The rows come from 4 hidden closed curves, with some noise, and rows from the same curve form a group. Each curve winds through 8 dimensions. The rows are also pushed far along 5 directions, which tell nothing about the answers.
Some rows, each with its group after it:
[ 20   4  16  21  30   2  15  30  25  23   6 -24  -1   8  23  16   0   8
  10  -9   6  -7] => (1)
[ -8   8  -4   2   4  -2 -10 -11 -14  -8  13   1  20   1   1  15   6 -26
  -8  10  -1 -19] => (0)
[-16  13  49 -31 -24 -18 -20   1  12  15  -6 -34   7  31  -2  20   8  28
   7  -8  25  16] => (3)
[  6  24 -15  18  23 -11  10  12 -28  39  -1  22   2   7  12  21  11  -3
  15  -3  18 -15] => (3)
[ 18 -15 -23  22  37  21  23   0  30  11 -11  14  -1  -5  16   4 -29  -1
 -22   4  -2   0] => (2)
[ 14  15 -15  -1  10 -14   5  15  -3  17  -6 -25 -12  19   1 -23  10  -5
   1  -2  -2   0] => (2)
[ 14  -6 -22  -1  14 -24  26   5   5 -19  36 -38 -21  11  29  -9  35 -28
 -11   3 -36  -8] => (1)
[  4   8   7   9 -19   0 -27 -17  12 -37 -23  22  10 -24  -6  -2   1 -17
 -26  10 -12  10] => (0)
[ 10   3   5  -4  -3  -7  32  31   8 -15  15 -38 -32   6  -2 -34   4  14
  26  -7 -11  14] => (2)
[ -5  17  24 -14 -24  -2  17  14  18 -48  24 -37  -8  10 -11 -43   9  -5
 -24   4 -20  23] => (2)
[ 14 -33   7 -21   6 -16  19  18  35  16  20 -44 -42  22 -17   4 -22  40
  25 -34  25   6] => (3)
[  3  34  -7   5 -15 -27 -22 -14 -36  11   5   2  12   9   8  17  39 -18
  13   2   0 -24] => (0)
[ 31 -23 -39  28  35  15   0  -5  25  -7 -17  20  -9 -14  10 -17 -19 -20
 -28   6 -20   0] => (1)
[  8 -38  -9   8 -12  21   4 -17   4   6  -4  14 -11 -18 -23   0 -28  20
  23 -11   0 -26] => (0)
[ 23 -31 -30  31  53  14  41   7  41 -29   8  20  -6 -32  20  -2 -28 -31
 -37   3 -16   0] => (1)
[ -3 -13  30 -17 -14  -4 -12   3  27   4 -10 -18  -7   4  -9  19 -14  31
  10 -14  22  14] => (3)
[-13 -38 -27  -6 -30   7 -34 -24 -18 -19  -2  23  -9 -37 -32  16  -8  -2
   8  -7 -11 -20] => (3)
[-30  16  41 -23 -22  -1 -43   3 -20  -1 -31  -8  31   0   6  -1  27  -6
   4  17   0  22] => (1)
[-14 -35  50 -17 -20   8 -30  -7   7 -41 -10   7  -3 -24 -17  -6 -15   7
  23   9  -3  16] => (1)
[ -4  -3  19   8 -16  -8 -19 -13  -3  27 -14   9  10  -7   6  57  12  17
  13  -8  11 -27] => (1)
[-18   1  12   1 -18  11 -39 -11 -31   0 -48  28  22 -28 -10   5   4 -12
  15  22  -4  -4] => (3)
[  4 -11  18 -12 -15 -17 -26 -12 -21  12   9   4 -27  24 -18  10  -2  28
  37  -7  15  -8] => (1)
[-12  29  19  15 -11  -4 -38   3 -30  31  -6  20  19   7 -16  41  11   2
   2  -6  24 -28] => (0)
[-17  -6  35 -41   6 -19  31  15  13  -6  31 -58 -10  40  26 -18  21   9
   4   1  -5  30] => (1)
[ 16   1 -39  12  -2  -4   5 -18 -27  26  21  -7  -9  16   5   1  19  -6
  15  -3 -19 -45] => (0)
[ -8  39  23   3 -27  -6  -4  -3  -4  11 -13  -7  18  12  18  18  25  13
  -5   7  -3   2] => (2)
[ -3   1  -6 -11   8  11  30  28  16 -37   2 -14  -9  -9   8 -66   2 -13
 -24   8 -25  46] => (1)
[  8 -11  18 -10  14  -9  21  25  41  25   4 -34 -17  16   6  20 -16  37
  10 -25  27  16] => (3)
[ 27  -1 -62  31  40  -7  30   6   3   5   9  22 -24 -10   1   5 -14 -22
 -18  -4  -3 -17] => (2)
[ -5  40 -10  10   2 -13 -30  -5 -35  43 -21  29  28  10   3  26  20 -10
  -4  -1  26 -12] => (0)
[ 15 -11 -29   5  36  -3  22   8  33  -5   7 -13  -8   2  24   0  -8 -14
 -28   1  -9  14] => (3)
[ 13  12 -22  30  34  20  32 -13  19 -21   3  29  17  -9  35  -3 -12 -28
 -42  25 -22   4] => (0)
[-18  59  23   6 -16 -11 -20   3 -45  33 -24  -4  36  22  24  11  58 -16
  -7  24 -11 -15] => (3)
[  0   7  10  -7  34  -6  27  19  28  -1  15 -36   7  25  40  -1  12 -12
 -28   9  -9  21] => (1)
[ -1   0   4 -12  -5  12  25  15  32 -33  10 -20   5  -8  -5 -52  -8  -4
 -23 -10  -7  31] => (2)
[-26   3  40   2  17  37  27  18  25  32 -51  28  43 -22  26  13 -22  24
 -12   3  28  35] => (1)
[ 19 -18  10  12  23   1  25  13  39 -47  -1   6 -19 -22   5 -23 -21 -11
 -15   4 -12  26] => (0)
[ -4  -7 -21  -6 -23 -18 -32 -33 -34  21  20  11  -7  15   3  34  27   5
  13  -6  -5 -30] => (3)
[ -4  -9  -3  -1   7   7 -26 -18 -10  47 -30  27  21   0 -10  33 -20  14
  16  -9  37 -15] => (2)
[  0  -5   1 -11 -30  -7 -36 -34  -6 -21 -20  30   2 -21 -17  12 -12   7
  19   2  11  10] => (0)
[ 28 -24 -63   6  26 -20  28   1  15 -14  40 -15 -44   8  -2 -12  -4 -16
 -21 -14 -17 -10] => (1)
[  6  55  -3  10  24  -3  32  29  21  48  -4 -26  33  28  38   5  21   3
 -26 -12  20  12] => (2)
[ -1  23  32   6  -4 -10  14  26   1  20  13 -10  -1  13   8  11  17  22
  13 -19  16   2] => (3)
[ -5  -6   3 -22  15 -21  32  38   9  -8  16 -51 -32  14   1 -21  11  -2
   0  -4  -6  19] => (2)
[-22  -9  28 -23 -30  -4  -3  -8   4 -25  -7  12  -4 -15 -39   6 -24  19
   7  -7  27  16] => (2)
[-12  23 -11   3  -8   0 -24 -22 -16 -15 -28  20  34 -18  35   3  32 -35
 -25  32 -28  11] => (0)
[ 24 -15 -42  16 -13   9 -43 -19 -15 -27   1  24 -15 -19 -33 -29 -12 -19
   4  -1 -20 -18] => (1)
[ 11  -9 -18 -18  10  -7  35   7  27 -40   8 -33 -22   2  25 -58  10 -15
 -20  10 -36  41] => (0)
[ 10   0   7   1  10 -23 -30  -3 -11   6  -7   2  -3   7  -6  13   7 -13
  14  -2  15  -9] => (0)
[-34  18  39 -10  17   3  41  47  22  42 -16 -18  24   4  22  35   5  27
 -16 -15  35  27] => (3)
[ 18   1 -32  -2  20 -15  18  19 -11  10  32 -30 -28  18  -7 -16  -1  -3
  27 -11   4  -9] => (2)
[-21 -34  27 -16  13  15  24  18   9 -14  -1  11  -6 -20 -17 -14 -29  11
   9  -8  17  23] => (2)
[ 26 -28 -38  21  34   4  15 -18  16  -8   5  15  -9 -20  21  14 -21 -16
   6   6 -11 -13] => (0)
[-15   8  27 -26 -31 -15 -28   0  -8 -22   5 -32   5   6  13  -6  38  -3
   6   9 -20  19] => (3)
[-13 -19  40 -17 -31   5 -37 -27 -10 -30 -11  17   6 -10  -5  -7   3   7
  18  14 -10  13] => (3)
[  5  17 -26  18  35  10  29  19   7  33 -16   8  24 -10  43   1  12 -11
 -10  -1   0  10] => (2)
[ 22  -1 -41  14  15   0   7 -19   8   4 -13  14  -4  -2  24  -8   0 -13
 -13   8 -17   1] => (0)
[ 13 -10 -21  14   9  -3 -16 -23 -16   5  -3  29  -3  -5  24  11  13 -11
   6  10 -18 -11] => (3)
[  2   2  37 -12   5   5  15  30  27   5  -4 -49   3  16  21 -31  12  13
   5  -3  -7  25] => (1)
[ -9  25 -18 -11  14 -20  31   8  -4 -17  22 -13  -1  11  16  -9  17 -25
 -27   8  -5  17] => (2)

New rows, each followed by its group:
[-14  24 -14   4  22  -5  21  15 -25  35 -21  -1  13   9  25   6  22 -15
  -9  18  -4  -3] => (3)
[ -2  10  37 -21 -26 -17 -20   7   1 -28  -2 -16 -12   0 -12 -14   5  15
  28  -2   9  29] => (3)
[ 19 -17 -12  -7 -23 -12 -43 -33 -17 -28   2  -1 -21   6 -25 -27   0 -12
  17   8 -19 -14] => (3)
[  4   7   0   3 -23 -11 -41 -15 -42 -11   2  17  -8  -1 -11  -5  21  -9
  25  11 -16 -14] => (1)
[ -3   6 -34   4   9  -2 -12 -30 -10  24   0  21  23   6  15  34   1 -11
 -16   4   8 -17] => (2)
[  5 -34  20  -8 -10   8  20  27  21  -7   8 -40 -37  -4 -37 -20 -27  31
  34 -19   3  -8] => (3)
[-16  27  -2  -1  -1  -8 -20  -9 -21  19  -3  -3  35   5   6  29  21 -22
  -9   7  11 -19] => (0)
[ 14  -3   8  22   5   6  -9   2  23  -3 -24  19  -3 -16   4  20 -12   4
 -18   2  -3   0] => (1)
[-11  15 -14 -27 -16 -12  14  17  -4 -17  19 -45  -9  18   2 -48  35 -11
 -23  -3 -26  23] => (0)
[ -6   4   4  26  13  11   6   7 -12  17  -7  33   7 -15   5  38  -4   2
  -2   2   7 -20] => (2)
[  0  -2  10  -8 -13 -11 -28 -20 -24 -11   9   1   0  12  18  -4  28 -10
  15  15 -21  -2] => (3)
[-29  12  42 -18 -48   1 -12   4  -6  -4  -7  -7   4  -3 -36  13  -2  29
   8  -9  17   0] => (3)
[ 19  -1  -1  33  24  18  17  23  27  27 -33  17  -2 -21 -13  18 -40  16
   5 -11  27 -11] => (3)
[-1  8 24  0 16 -4 12 -4 13  3 -7 -4 18  4 28 21 -1 -2  5 13  8  9] => (0)
[-13 -23  18  -1  17   3  16  18  11   7 -10  16  -6 -21   3  30 -18  16
  12  -8  20  13] => (1)
[ -7  16  32   7  18  13  38  30  30 -16 -23  11   7 -13  -6 -18 -26   2
 -27   5  18  36] => (2)
[ 14 -24 -52   4  29  -6   1  -7   4  -7  11  -3 -11  -2   5 -12  -1 -32
 -23   2 -19  -8] => (3)
[ -6  51  26   4  -1 -18 -14   9 -28  16   8  -6  26  27  24   4  47 -18
  -4   8   2  -4] => (3)
[ -7  28  18  22  39  21  36  28   9   4 -16  17  30  -9  47  -9   6 -15
 -22  21  -4  30] => (1)
[-22  17  13  -1   2   4 -40  -3 -11  -4 -41  19  41 -13  18   7  21 -34
 -32  27  -8  15] => (0)
[-13  34  34  -6 -24  -4   2  -4  -4   8   1   7  18  10 -18  15  -4  21
   4 -10  33   1] => (0)
[ 20  -5 -22  31  34  14  14  -4   7 -21   0  37  -3 -23  20  -3 -20 -20
  -4  18 -14   4] => (3)
[ -6   4   7 -20  -6  -8  10   7  -6 -28  46 -50 -11  35  16 -35  32 -14
 -12  13 -38   6] => (2)
[ -3   6  -8  13 -14  15   7 -16 -12  19  -5  26  14 -10  -3  18  -6  15
   8  -4   5 -22] => (0)
[-13 -16  10 -22 -25 -15 -23  -6 -26   1   4  -5 -13  -3  -1   5  23  13
  36  -5  -4   2] => (3)
[  0 -14  12  11  20  28  31  28  33 -19 -19  -9   2 -24  -7 -22 -30  -5
 -15   8  -6  12] => (3)
[ -7   8  26   0  15  18  14  21  28  -5 -43   5  17 -13  -1 -26 -23   0
 -23   9  13  37] => (2)
[  6  11  15  -8  21  -8  25   7  38  -8 -11 -11   4  12  16 -11 -16   3
 -21   3  16  37] => (0)
[ -1 -13  -1 -20 -39 -15 -30  -7 -11 -18 -10  -1 -25 -13 -42 -15  -3  14
  23 -14   6   6] => (3)
[  0   5  16 -13   9   0  41  40  22 -33  16 -62 -16  11   0 -56   7 -13
 -12   8 -24  22] => (3)
[  6 -12 -25   3 -15  -5 -19 -17  -8  -8 -11   9  -7 -20   6   5  10  -3
  11   3 -18  -4] => (0)
[ -8   5   8 -14  -6   5   5  -6  15 -24  -6 -23  14   7  35 -28  27 -16
 -31  23 -39  25] => (1)
[-11  27  31 -15 -14 -15 -26  -7 -21 -18  18 -28  22  26  29 -10  49 -24
  -3  23 -26   6] => (3)
[-11 -25  20 -28 -13   0   9   7  12 -20   4 -28 -21  -1 -19 -12 -20  21
  21  -1   2  17] => (3)
[ -5  21  13   4  22   2  13  22   8  10 -18  23  10  -2   7  -1 -12   5
 -16  -3  28  32] => (0)
[  7 -23 -18 -14   8   3  31 -14  26 -32  11 -18  -6  -7   5 -31 -16 -13
  -7   5 -15  13] => (0)
[  0 -20  -3  19  37  19  22  24  31  36 -36  23  13 -25   3  23 -29   9
 -21 -18  29   5] => (3)
[-12 -10  35 -25 -40  -8 -37 -11   8 -22  -6 -18  -1  -1 -12   6   6  18
  13  -1  -1  14] => (3)
[  7  25   4  17  14   1 -33  -4 -10  16 -21  14  32   7   9   4  12 -26
 -15  10   6 -11] => (1)
[-10 -17  -8 -22  -7  -1 -11  -3  -4 -46   3 -23  -7 -10 -16 -37  -1 -30
  -7  19 -25  13] => (3)
[  6  12 -14   1  -2  -6  -4   6  -6 -31   8  -1 -12   6   4 -40  21 -22
 -29  12 -30  17] => (0)
[-34  10  39 -10   5  17  29  22   6  21 -46  11  22 -11   3   8 -14  18
 -11  11  23  26] => (3)
[ 18  -8 -31   6  35 -12  26  36   9  37  10 -37 -23  11  -1   8  -5   3
  17 -21  16 -15] => (3)
[-19  19  28 -14 -37  -4  -2  -8 -12 -39  17  -2   1   3   4 -18  29  -1
 -13  12 -26  17] => (3)
[ 17   2 -29  25   5  -2  -5  -8 -10  -1  -7  32 -13 -12 -21   7 -15  -9
  -2  -1   3 -21] => (2)
[-10  -2  10 -38 -31 -27 -24  -4 -26  -4  21 -52 -20  31 -22 -10  20   6
  35   0  -3  -8] => (3)
[  0  -6 -16  11 -10   7 -34 -28 -29  73 -18  24  22   4   4  58   4  25
  39 -14  24 -45] => (1)
[  9  35   5  10 -18 -13   5   9  -1  27   9 -23  -4  21   7  22  23  22
   8 -12   4 -16] => (2)
[ -3   7  -3 -21 -21 -21 -15   2 -21  -6  10 -12 -15  12 -25 -25  13  -1
  12 -12   8   7] => (0)
[ 18   0  -1  18   5  -3   4  22   2  47  -5 -24 -17  10 -18  26 -11  26
  34 -21  21 -38] => (3)
[  1   8  30  -6  15 -11  51  40  29   2   7 -27 -10   1   8  -9  -2  16
   9 -21  22  26] => (0)
[-30  33  21 -18 -17  -9  18  12 -16  16 -12 -18  10  20   1   1  21   8
 -12  10   5  10] => (3)
[  7  -4  10  18   1  -2 -44  -9  -9  45 -33  21  19  -8  -9  49  -2   5
  19 -12  29 -34] => (1)
[-25   5  33  -9 -44  20  -8 -20  -9  -7 -15  22  23 -14 -20   2  -8  22
   9   3   7  -1] => (0)
[-10  -5 -16 -26 -24 -25 -15 -22 -33 -12  40 -24 -14  27  10  -6  45 -12
  -1   5 -32 -11] => (3)
[  2  30  -4  15  -3 -16 -21   5 -22  67 -25   8  15  15  15  43  34  10
   3 -13  17 -25] => (3)
[  5   9 -32  21   2 -13  -6  -5 -39   2  28   9 -11   2  10  16  30 -22
   3   7 -26 -36] => (2)
[ -6 -18  10 -24 -26 -11 -10  -4  -8   2   9 -25 -27  10 -23   9  -7  30
  39  -8   6  -7] => (3)
[-24  22  66  -7  -4   5 -15  -1  -3  17 -28  13  40  10  30  23  16  12
   3  15  17  22] => (3)
[-13  -9 -23  -1 -35   2 -27 -28 -36   7 -19  28  -8 -15 -33  19  -3   7
  12   5  -4 -30] => (3)
[ -2  -3  14 -18  32  -4  39  30  24  46  -5 -28   1  24  12   0 -13  28
  14 -22  39  22] => (2)
[-13  -1  40 -18 -46 -10 -40 -11   6 -33  -6   2   0 -15 -41  12 -11  14
  10 -10  21   9] => (0)
[  0  11 -17  10 -11 -10   0   6 -27  16  11   1 -12  -6   9  22  25   7
  23  -6 -11 -20] => (3)
[ 27  -9 -47  18  37  -7  23  21  -3  30  21 -10 -28   5  -6   7 -17   2
  29 -20  16 -22] => (2)
